There are 3 ways to turn a row about zero (a turn may also mirror it). The second row of each pair is the first, turned, with some noise. The first 27 pairs use one turn. New pairs use 2 turns, one after the other, and a turn may come again.
Known pairs, each followed by its turns in order:
[ -3   9   0   4  -5   0   3 -19]
[ -4  -3  10   8  -4 -10  10   0] -> j75

[  6  10  21 -26 -14 -16  -2  -2]
[ -1   5   8  30 -16  12  18  -4] -> j60

[ -1   0   7  10  -5 -24  -9 -10]
[ -4   2   5  -1  -3  19  15 -15] -> j798

[-23   4  14  10 -12   4  -2   3]
[-19  10   6  -2 -18  -1   8  14] -> j798

[ 17 -19   1  13 -12  12  13 -13]
[ 11   0 -15 -19   6  -3  21 -16] -> j60

[  5 -18  -4 -24  -3   5  15  15]
[  5 -27  -2  -1  -6 -19 -17  -2] -> j798

[  1 -11   4  -3  -9   0   8 -11]
[  3   0   6 -11  -8  -5   0  -8] -> j798

[ 17   7  10   8  23   4  -6 -19]
[ 19  11 -10  -8  14   3  21  -1] -> j798

[  3   5  21  -2  19  -8   8 -13]
[ 16  15  11   4 -11 -16   8  12] -> j60

[  1  -4  -2  -7   4  15 -16  13]
[-22   0 -13   5   4  -5  -2   4] -> j60

[ -1 -10 -10  -7 -14  -5 -11  -3]
[-10 -11  -7  12   2   1 -12   6] -> j75

[ -3   3  -8  -6   5 -15   6  22]
[ -7  11  -8 -20  -1  -2 -14   4] -> j75

[  9  -3   8   1 -15  17  15  -3]
[  1   7 -13 -13 -10   7  19  -8] -> j60

[ -9   3  -4  21  10 -11  -6  -2]
[ -6   9 -13  -1   2  22   5   2] -> j798

[  2  13   5  -4  -9   0  -9 -19]
[ 9  3  0 10  4 14 15 17] -> j60

[ -4  -2  18 -11  -3  -6  10  -4]
[  7 -12  10   0 -17  -6  10   2] -> j798

[-21  -2  -4   1  32   1 -12   1]
[-17  17   0  -6  12  15   7 -23] -> j75

[-15   2  -3  -8   4 -12  18   1]
[-10  22   8  -1 -10  -6 -11   4] -> j75

[-15  -1  -3  18  -2  23 -16  22]
[-32   9 -13  -1   5  -6  -4  20] -> j798

[  2  -5  19 -20 -10  -8   7   6]
[  4 -20  16   5 -10 -10   8  -4] -> j798

[ 10   2  -4   2   3  -4 -21 -23]
[-14 -23  11   4   7   6  12  -2] -> j75

[ 0 11 11 -9  9 20 11 25]
[-20   7 -11  -4 -30  -3 -12   5] -> j60

[  1   4 -20   4   1   2  11  -3]
[ 10   2  -7  -9   5  11 -13  -2] -> j60

[ -8 -16  -6  -6  -4   9  -4  10]
[  4   3 -14  13   1   8 -14  -7] -> j75

[ 12  25  -4 -18  -8   4  16  -5]
[ 13  11 -11   8 -19  26  -2   5] -> j60

[-18  -6   3  -9  11  10   1  -6]
[ -5  16   3  12  -3  11   2 -12] -> j75

[ 13   7  23  23  14 -19  17   3]
[ 19  12  20 -23  18 -12  10  11] -> j75

New pairs, each followed by its turns in order:
[ -1  -9   0  16  -7   6  12 -14]
[ 15  -7   6   2  -2 -16  12  -2] -> j75 j60

[-16 -27  29  -2 -14   3   6  13]
[-14  11  25   1   3  13   7 -34] -> j798 j60

[ 3 12 23 13  6 -5 -8  3]
[  0  10   2 -18 -19  -3 -11  -8] -> j798 j60

[ 14 -36   8   5  -1   6   0  13]
[-25   3  31   7  -3  -8 -11   4] -> j60 j75

[ -6  -4  -5  -6 -16  24 -35  29]
[-10 -22  -4  -1  -9 -11 -26 -42] -> j75 j75

[ 23  -9  -3  -5 -12   0 -24 -17]
[ 12  -3 -17 -17   4  19 -20  14] -> j60 j798

[ -7  14  -1  -5  37   6 -18  -7]
[  4  20  14  24 -26   0  10 -13] -> j75 j75

[ 13  10 -24  -9   6 -20  -9  -1]
[-11   6 -20 -15  24  11   4  -2] -> j60 j798

[-31  -1   2  -2  18  -6   3  -2]
[-15  -6  15  18 -16  -7   8  18] -> j60 j60

[-12   1  19  -2  13  -6  -4 -16]
[ 13   1  -5 -10 -13  18   2 -13] -> j798 j60

[-14 -12  -9  -3   9 -19  -8  10]
[ -3  -5  -6 -17  22  10   2  -2] -> j798 j60

[ 29  21  -7  -1  -1   8  -8 -18]
[ 13 -16 -11 -19  -6 -11 -22 -15] -> j60 j75

[ 19  13   7   2  15 -10   9  -1]
[ 25  -2   7 -13  -4  13  -4 -11] -> j798 j75

[  5 -13 -26   9  16   2 -17  12]
[  1  22 -28  10   2   5 -16  -6] -> j798 j798

[-19   5   4  -6 -23  -6 -10  12]
[-14   3 -10   9   3  21 -20   8] -> j75 j798

[-13   3  -5  -6 -19 -13   4  -7]
[ -4   9  -7 -14  -8  -8  13  14] -> j60 j60

[ 17  -2   5 -14  11  -4  15   3]
[  8   1 -12   3   5 -18   7 -12] -> j798 j60

[ -2  -9  -6   9  21   7 -11   1]
[ -4   1  16   9  -9  10   8 -14] -> j75 j75

[  3  17 -16   5   7  -2 -22   5]
[-14   9   7  15 -10   5 -19 -11] -> j75 j75

[ 22  11 -11  11   9   4 -11  12]
[ -6   9   3 -18   6  12   2 -23] -> j798 j75

[  4  -7   7   3 -23  -1   3  -2]
[-12 -14  -5  -6  13  12   1   0] -> j75 j798

[-21   1 -43  14   2  17   0  14]
[  7  33  -4   5 -12  17  -3 -37] -> j75 j798

[-10  11  -5 -13   8 -13 -15   6]
[-10 -18   7 -11   2 -14   4  11] -> j60 j60

[-16   2  10  16  -3  23   0  14]
[ -5 -14  17 -16 -12 -17   1  -7] -> j75 j75

[-2 13  6  7 10 -4 23  6]
[-16  -6 -17  -4 -13  -7   2 -10] -> j798 j60

[-12  10  10 -10  -7  -9   8 -15]
[  7  15  -9  -3   5 -18   6  12] -> j75 j75

[  0 -13 -10 -12 -16  11   7   5]
[-2 -5 15 18 12 -3  8  0] -> j798 j60

[ -1  13  -6  -7   6   8  -9 -10]
[  4   7   4  18  -7 -10  -5  -2] -> j75 j75

[ -5  12 -21  12  12  13  10   5]
[ 15  13  13   2  -9   3   3 -24] -> j75 j798

[ 15   4  -1   6 -11   0   9 -10]
[ 11   6 -18  -2  -1   7   1  -9] -> j60 j60

[-15  10   6 -13 -15  12  14  10]
[-24 -14  14   6   0   8  15   0] -> j798 j798

[13 -1 -1 11  0  0 13 11]
[ -6 -13   4  10  -6   3 -14   6] -> j60 j75

[ -9  -9   5 -11  -9   5  -7   6]
[-6 16  0  9  0 -7  7 -7] -> j60 j75

